The same things were measured in two ways. Each way mixes the same 12 hidden numbers, adds some noise and spreads widely along 6 directions of its own, which tell nothing about the thing.
Some things both ways: the first way, then the second way.
[ -6 -51  38 -29 -60 -29   8 -17 -69  29  52  24  53  61 -45 -35 -23  72
  40  28]
[ 10  18 -14 -29 -34  -4  56   2  -7   5 -24   1 -32  -4 -53 -20  24  28
   2   5 -29  22  71  -1  -6]

[ 20  70  11  11   5 -26  15  39  61  28   7  60 -25   2 -44 -20  22 -38
  -6 -18]
[-35 -50  43  21  -3 -14 -19  -1 -38 -15  -3 -27  34  26  56  13  15 -48
  24 -12 -30  -4 -21 -18  24]

[ 27  78 -11   3   0  35 -69 -39  33  17 -63 -23  -4  21 -25 -52 -19 -16
  28 -65]
[ -2  29 -28 -16  28 -56  15  13 -25  12   8  -7  18 -13  53  -1  61  -8
  65 -19  13 -69  17 -63  -7]

[-33   7  -9  36   4  20 -18 -24  37 -14 -15 -69   9  36  -5 -22  -3  12
   9 -41]
[ 56   3 -15  23  20 -27 -47  28   0  -1  27  36 -16  -7  19  26 -48   4
  17 -21  10 -18 -37  13 -21]

[-38  25  33  74  34 -16 -12   9  29 -47 -47 -40 -30 -42  10  43  -9 -89
 -79  35]
[  2  27 -12 -28 -55   5  54  -3 -46   5   5  -5 -49  14 -44  10  20  24
  18 -26 -37  47  58  29 -30]

[-28 -66   6 -32 -47  -5  26  20 -29  28  33   4  14  13 -42  12 -32  -1
  30  25]
[-17 -31  29  18  28 -30  25  13   0   8 -25 -27  -5   4  -2   1  -9 -25
  36   3   9  10  -5 -47   0]

[-28  49 -53  20 -19  -2   1 -34  50  -8 -18 -66 -14  29  37  23  26 -26
  48 -67]
[-20   2  42  18  -2 -60  58 -32  14 -14   2 -20 -38  37  17  40 -34   3
  71  42 -36  -5  17 -69 -10]

[ 22 -10   1   7   5   0   7   0 -25 -15 -18 -18  -5  -7  22 -10  -7   3
 -14  53]
[  7  43 -21  -2  25  15 -28   0   0 -17 -13  65  30  -6  41  -9 -16  35
  16  -6  32 -33 -17  42 -23]

[-20  29 -31  -6  31  -6  -8 -27  20 -29  -3 -44 -22  29  68 -18   6  -3
  24 -35]
[-35  19  -3   4   5 -47  75  -9  -4  -4  -8 -31 -12  14  32  12  24   8
  41  -5   4 -21  19 -63   8]

[-50  47 -26  23  14  -7 -16 -13  13  -4   8 -15   9  18  37 -19   1  13
  25  -6]
[ 17  33   7   5  47 -14 -40  21 -18  11 -32  51  16  -5  78  21   9 -30
  38  -2  20 -34 -22 -35 -27]

[-48  -5  28  47  22 -57  20   7  22  -9  85  70  24  42 -24 -20  32   2
  20   9]
[ 32  69  13 -17 -24  62 -22  -5 -24 -10 -36  91 -54  38  -5  18 -56  35
  -1  31  -7  51  32  73 -64]

[-10 -60  15 -13 -17  -2  32  15 -33  21  15   1   2  24 -40 -14 -34 -10
 -21  47]
[-15  79 -35  -4   3 -21  70  -4  -4   0 -15  22 -13  -8  64  14  59  26
  38  -7  15 -30  26 -32 -34]

[-56 -43  13   9 -54  -2  23 -18  18   5  46 -41   8  40  -5 -27 -30  30
  30  -5]
[-10  40 -10  11  22  14  20  16 -20 -23 -37  49 -19   7 -11  15 -31  20
  36  -8  25  13  26  12 -42]

[-20   3   4   1 -39 -33   7  -5 -18  57  19  61  29 -29 -72  15  -1 -46
  45 -23]
[ 40  21  18 -48 -54 -13  57 -51   5  11  16  16 -57  34 -40  12 -14  28
  21  44 -76  47  44  14 -47]

[ 16   9   5  10 -27   7  14  21 -14  -3 -24 -26  -4   4 -34  -9  -7  21
 -26  33]
[  5  20  20  22  46  -9 -25  20  -3  -9 -45  48  15  -2  54  34  -9  -1
  52   4  21 -22  -4 -24 -18]

[-46 -47  20 -22 -31 -27  27  27 -30 -18  60 -33 -18   1  19  24 -10 -17
  26   7]
[ 12  -6 -42   6  26 -42  10  31   0   9  -8   2  18 -32  22  -6  18  15
 -21 -81   4 -49  -7  -9  40]

[-38 -13  15  33   9  -3  12 -45  29 -19  64  19  13  47  -7 -13  10 -22
  10 -65]
[-42  44  12  14  11  -7  63 -30  -1   6 -29  17 -68  42  12  31 -18   3
  57  48 -11  17  60 -23 -49]

[ 26  48  -1  44 -24  26 -51 -41  40   4 -12  -8   1  24 -14 -51   8  32
  34 -11]
[ 21  25  -2 -63 -13  -1  -6  28 -25  -7  -7  -1  -6 -13 -37  -4  13   2
   6 -34 -12 -25  46 -23   3]

[ 24  -8  21  -1  14 -22 -10 -17 -31  -2  23  67   6  17 -16 -11  14  26
  -7  27]
[-16  61  21 -31  14  25  17   1  -7 -15 -43  42 -32  25  -5   8   3   6
  34  38   9  -2  60 -19 -41]

[ -2  19  10 -26  53   4 -14 -14 -19 -25  -6  33  24  26  19 -20   0  18
  -8  -3]
[ -8  -9  36  44  61 -33 -17 -20   5  23   9  39 -44  34  17  46 -58 -11
  65  32  10  13 -44  -5 -36]

[  3  43 -34  31  32  26   1 -18  41 -36 -32 -36 -31  -1  29   0  25   8
 -16 -33]
[-33  87 -11 -16 -15  58  19  14  -5  -8 -57  29   3   4  50   2  29  29
  -1  29  56  -4  50  22 -27]

[ 30 -18 -18  24  12  69 -16   6  53   1 -16 -59 -38 -16 -19 -11 -14 -39
 -57 -43]
[  3  16  54   4  65   3 -10  26  20 -27   7  44 -63  31 -36  43 -47 -31
  16  19  30  19 -40 -35 -44]

[  5 -17 -16  -2 -21  26  -8  -6  17  19 -21 -22 -15   2 -36 -12 -23 -25
  20  -9]
[ -1  65  13 -54 -54  -2  75 -45  14   7  23  -7 -38  22  -7  31  27  59
  49  50 -15  27  34   8 -51]

[ -5  -6  27  15 -14 -42  48   0  -3  19  55  69   4  34 -65 -51  10  44
  10  14]
[ 11 -18  32 -28 -80  35  27   8  -5   4 -39 -52  -9   4 -20 -11   9   5
 -27   1 -45  60  67  29   5]

[-19   1  -1  14  13  -8 -28 -16   5 -23  31   8   6  -6  45   3  -5 -23
  11   9]
[-24  15  32 -32   7  25  12 -11 -12   2 -24  21 -18  25 -36  -4  -8  -2
  21  33   1  33  22   8 -28]

[  7 -19 -27 -23 -43  47  -8  -2  17  34  -8 -21  30  17 -63   7 -16 -31
  32 -47]
[-15 -28  29   5 -19  23 -17 -10  31  35   0 -28  15 -11   5 -28   8  -8
  -2  63  13  30 -13  40  -8]

[ 29 -28   4   4  -4  11   6 -13   1  10  51  71  34  10 -60   9  30 -27
  25 -18]
[ 15 -57  49  11  20 -19 -49  -4  40  30  14 -19 -25  -1 -19  -3 -68 -32
  -6  23 -22   6 -22   8   7]

[ 21  63 -17  18  29   8 -23 -20  14  -8 -48  15  -6 -18  31  -2   9  -5
 -41  19]
[-34 -17  49 -19 -31 -13  30 -29  -8   9  14 -45  -1  19   9  23  34 -26
  39  39 -41  23  15 -29  -6]

[-12  -6  -1  -4  -6 -38 -14   2  25   6  86  31  21   5   6  -9  15 -20
  55 -60]
[ 24  68 -46 -21  -2 -59  71  -9   9   4  16  32 -32  -4  25  36  41  52
  14 -28 -14 -45  20 -40   0]

[  4  17 -23 -19  16  11   5 -12 -18  25 -68 -25   9   9   3 -28 -12  38
  -6  10]
[ 30   1 -11  41  50 -22 -36  18  -3 -29  18  60  -6   8  25   8 -67  -9
  25  -9  27 -18 -59   8 -35]

[ -7 -23   7  27  -6 -23  -8 -13  22   1  63  -3  44  39 -30 -39   2   6
   2 -54]
[ 19 -28  32   2 -46  28  -9  -4  17  16 -16 -16   8   9   4 -18  12  -1
  -9  67 -19  48  16  38  -9]

Other things, the second way, with their names:
<18>: [ 65  11   7 -14 -53 -14  17  -8  26   4  27 -11 -35 -13   1 -15 -17  33
   8  -1 -34  23   3  34 -42]
<361>: [ 34  81 -27 -28  31   6   6  23   8 -22  -8  67 -28  -6  10 -10  -7  40
   6 -29  42 -34   3  11 -46]
<515>: [ 30   9  18  14  48 -27 -75   9 -16   2 -11  55  33   8  62  55 -45  34
  77 -21  25 -48 -37   8  -3]
<416>: [ 23 -28  14  -7  37 -71   0   4  -5  23  40  -9 -30  15   7  47  -6 -37
  25 -36 -33 -28 -30 -59  11]
<9>: [ 12  27 -18 -28 -18 -33  25  28   6  16  19 -22 -39 -21 -19  30  21  22
 -24 -49  -9 -30  30 -23  33]
<97>: [-34 -47  67  -4 -21  34  -6  -9  23 -41 -17 -34  36  10 -20 -19 -16 -22
   9  49 -22  27  20  11  -3]
<73>: [  5   7  -2 -40 -74   0  29 -26 -26  24  36 -35 -13  28 -14  13   0  24
   6  26 -22  31  16  26  -1]
<115>: [ 23  -9 -27  49  48 -66  -3  23  -1   9  25  23  -2 -10  57  68  -2  -8
  31 -53   3 -42 -46 -29   8]
<431>: [ 14   7 -14  18  75 -28 -23  41 -11 -27 -39  43   5   0  15   2 -37  -6
  47 -39  28 -55  12 -42  -7]
<484>: [ 16   0 -33  -6 -33 -18  29  23 -32   5   9 -18   7  -5   0   3  34  14
   7 -24  -2   5  11   2   9]
<181>: [  5   2  -1  29  51  -3 -44  18  -9 -26 -17  43  47   0  69 -15 -29 -11
  36  -6  41 -33 -50   8 -28]
<471>: [ 43   6 -18 -13 -15 -20 -50   6  -1  37  48  13  33 -43  34  41  35  47
  13 -48  -7 -30 -37  61  13]
<386>: [ 58 -24  49   1  22 -62  -7  -4  20  21   8  29 -55   6 -22  45 -51 -23
  18  -8 -67  15 -25 -50 -12]
<130>: [ 50 -12 -17  32  50 -36 -37  38   2   7  11  32 -25 -12   6  37 -51   0
  29 -52  12 -19 -27   9 -17]
<203>: [-18 -28  24   2  31 -35   0  -1  -5  14 -22 -12  23   6  32   3  13 -38
  31   9 -12 -23  -2 -56  13]
<408>: [ 25  -1 -24   1   8 -60  27  20   8  33  27 -16 -46 -30 -32  26   6   8
  17 -38 -14 -15  14 -31   6]
<255>: [ 13 -54  40  -5   8 -27  13  14  12  -5   2 -35 -15  15 -35 -21 -23 -48
 -12  14 -24  23 -17 -48   7]
<402>: [-33  -5  10 -44 -44  42   9 -35 -25 -30  15 -18  49  36  10 -35  32   0
  23  44 -12   9  25  46 -23]
<108>: [ 20  52 -21 -33 -33  -9  13 -27   3  -2  33  27 -11  19  39  34  10  35
  10  17 -22 -25  15  18 -19]
<498>: [  2  19 -10 -23 -31  27  10 -16 -30 -17 -23  13  15  31   4 -19  -7  21
  55  40  -5  12  60  35 -45]
<21>: [-24   0  32 -20   6  42   0  18  16  -1 -37  10 -26   3 -67 -19 -37   2
 -45   9  13  34  22  23   9]
<287>: [ -8  -2  -9 -19 -15 -34  30   8   2  29  11 -36  16 -26  21  18  67   9
  -7 -40 -14 -24   6 -19  41]
<240>: [ 24  23 -19 -22 -24 -46  76  12  16  23 -15 -46  24 -30  46  27  76  31
  31 -30  -2 -17  21 -53   5]
<313>: [-28  38  19 -13 -10  52  23  17  -3  -2 -43  16 -28   2 -35  -5  14  18
  -7  18  26  43  42  32 -21]
<107>: [ 48  50  -8 -24  16 -38  17  -2  51   4  53  51 -22 -36 -17  52   8  65
   2 -34   0 -24 -50  12 -18]
<145>: [-23 -65  16  14  -3 -55  -3  10 -26  23  14 -65  -9   4  -4   9   5 -50
  22 -14 -46 -17  24 -51  43]
<59>: [  8  41 -22  24   0  -3 -17 -21  12  -2   9  44  12 -11  78  14  -9  38
  33  -3   1 -35  -7  54 -33]
<233>: [-10  23 -16   6   7 -28   5 -15  10  18  48   1   3   5  63  49  33  27
  26  -9  15 -37 -32  18   0]
<223>: [ 55  17 -11 -22  -5  11 -53  27  13  15  32  29  -3 -53   9  23  -1   7
 -32 -67 -12 -15 -23  58 -20]
<454>: [-12  34 -36 -26 -55  -3  57   7  -7   9  14 -33  -6 -19  17  -6  65  26
 -35 -31  -6  -7  30  12  17]
<292>: [-30  -8  22 -35 -71  12  41 -43  -6  12   9 -39  28  11  13   2  76  21
  20  40 -51  27  46  34   3]
<163>: [ 31  49 -43 -10  -5  -8  23  29  10  10 -35  24   2 -28  34 -34  29  25
 -24 -12  22 -25  22  -9  -6]
<238>: [ -1  -5 -25 -29 -20   9  13  32 -17  15 -17 -31  -5 -15 -34 -40  20 -11
 -42 -32   3   0  38   4  21]
<337>: [ 23 -19 -33 -19 -12 -29  16  45  -6  10  14 -37   7 -39 -23 -15  29  -3
 -44 -76  -2 -16  -5 -12  38]
<98>: [ 19  28 -18 -18 -36  44 -25  26   0  14 -19  10  17 -26  24 -24  39  31
 -38  -6  19   3  18  67   2]
<336>: [ 26  24 -11  22  78 -28 -20  53  -5  -5 -28  63 -45 -10   2  -3 -44 -29
 -18 -45  35 -29 -29 -48 -10]
<478>: [-28  10  60 -28 -13  12  -3 -52  -5  -9   4   9   8  45  22  18  -8   5
  73  64 -26  10  12  10 -38]
<66>: [ 34  28 -14   6   3 -30   7   9  23  -2  18  14 -33   1  21  16 -43  27
   7  -4  10 -26 -10  -6 -14]
<417>: [-36  -7  11 -39 -16  66 -15  28 -40 -10 -25 -11  -5  12 -49 -54   1 -54
 -50   0   9  38  37  32  -9]
<334>: [ 14  62 -35 -10 -29 -37  66 -14  23  -2   0   8 -29 -15  48  32  34  44
  10 -19 -38 -43  61 -22  -7]
<27>: [ -9  60 -50 -35  -7   0  45   0 -10  -4   2  26 -15   2  15 -26  42  19
 -20 -13  11 -27  27   2 -13]
<230>: [-18  20  22  26  27  10 -41  10  -8 -42  11  54  34   9  49  25   0  34
  38   7  41 -26 -54  26  -5]
<490>: [ 22  54   5 -22 -41  -8  36 -56  21  14  12  42 -13  18  39  57   3  65
  35  34 -41  12  13  37 -35]
<208>: [ 16 -20  57 -22 -13  62 -20  12   4 -20 -42  28   6  23 -34 -26  -6 -18
 -32  44  -5  69  -5  35 -24]

Some of these things the first way, each followed by its name:
[  0   0  -6  -7  13  15   0 -22 -39  -3 -34 -13  -3   3   5  -3  18  58
   2  19]  <108>
[-29 -16  10  29  -4 -32 -27 -46  75  21  97  41 -10  11  14 -49 -15 -47
  61 -88]  <402>
[-21 -19 -30  28  17  17   3 -19  25 -24 -18 -74 -16  13  10  20  19 -32
  13 -37]  <66>
[-25 -27 -28 -18 -99  -9  36 -25  -1  43  10 -57 -30  22  10  20 -20  14
  53 -19]  <97>
[ -8 -18  31   2  20 -19  11  39   1  -8  12  21   7 -61 -16  38   3 -21
 -54  -5]  <115>
[ -7  -7  41  12  59 -37 -17  18 -54 -92 -21 -26 -37   7  65  14  16  35
 -28  97]  <515>
[ 22 -27  14   5 -46  24   8  12  -9  25  24  11  25   1 -61 -17  -9   0
   4  20]  <203>
[ -9   0 -20  56  17   7  -1   5  57 -10  -3 -60 -23 -22  16 -15 -11 -80
 -22  -5]  <181>
[ 11  49  -1  -2 -51  26  -2   3   6  13 -62 -63 -26 -10 -25   7 -18 -20
 -14 -22]  <292>
[-34  26 -17  65  -9  60 -25 -43  96  12  32 -32  -5  17  -2 -35   0 -35
  22 -74]  <417>
[-35 -11  27 -46 -24 -15 -14   8 -47 -24   3 -24   3  45  29  -7 -26  77
  36  49]  <471>
[  0 -22   9  25  13  26  -9  -3 -16 -21 -22 -28  -5 -23  -8  20   2 -22
 -39  27]  <238>
[-29  -2  -7 -50  20  32  -1   3 -17 -22 -26 -55 -44   9  36  15  -9  14
  10 -43]  <233>
[-80 -53  -1   0 -29   9   2   5  20  10  28 -20  18  21 -31  38  -1   3
  88 -23]  <73>
[ 29 -48  20   4   9  15  29  27 -30  -4 -13   7  -4  -4 -28   2  -7  11
 -55  75]  <454>
[-37 -35   7 -17 -63  38 -13 -31 -18  -1  -5 -71  27  47 -24   7 -28  33
  35 -22]  <408>
[ 65  33   3   8  13  -6 -25  33  86 -15  11 -16 -25  38  11 -37  11 -25
  -9 -21]  <230>
[-36 -32 -20 -37 -59   8  26  30 -37  33 -27 -62 -25 -39 -43   2 -50  20
  25   3]  <240>
[ 13  -6   1  12 -11 -14   8  11   8  33  70  17  17  14 -24 -86 -17  30
  -5 -12]  <208>
[ 10   9  30  -2  66 -60 -22  -1 -15 -11   7  79  43 -11  16 -30   7  49
 -25  33]  <484>
[-52  -7 -14   5 -64   1  19  -8 -38  18  31 -44  36  51 -11 -21 -10  52
  41  19]  <386>
[-35 -21  15  26   5 -26  11 -17  -4 -18  58  32   0   2  41 -11 -12  14
 -18  51]  <223>
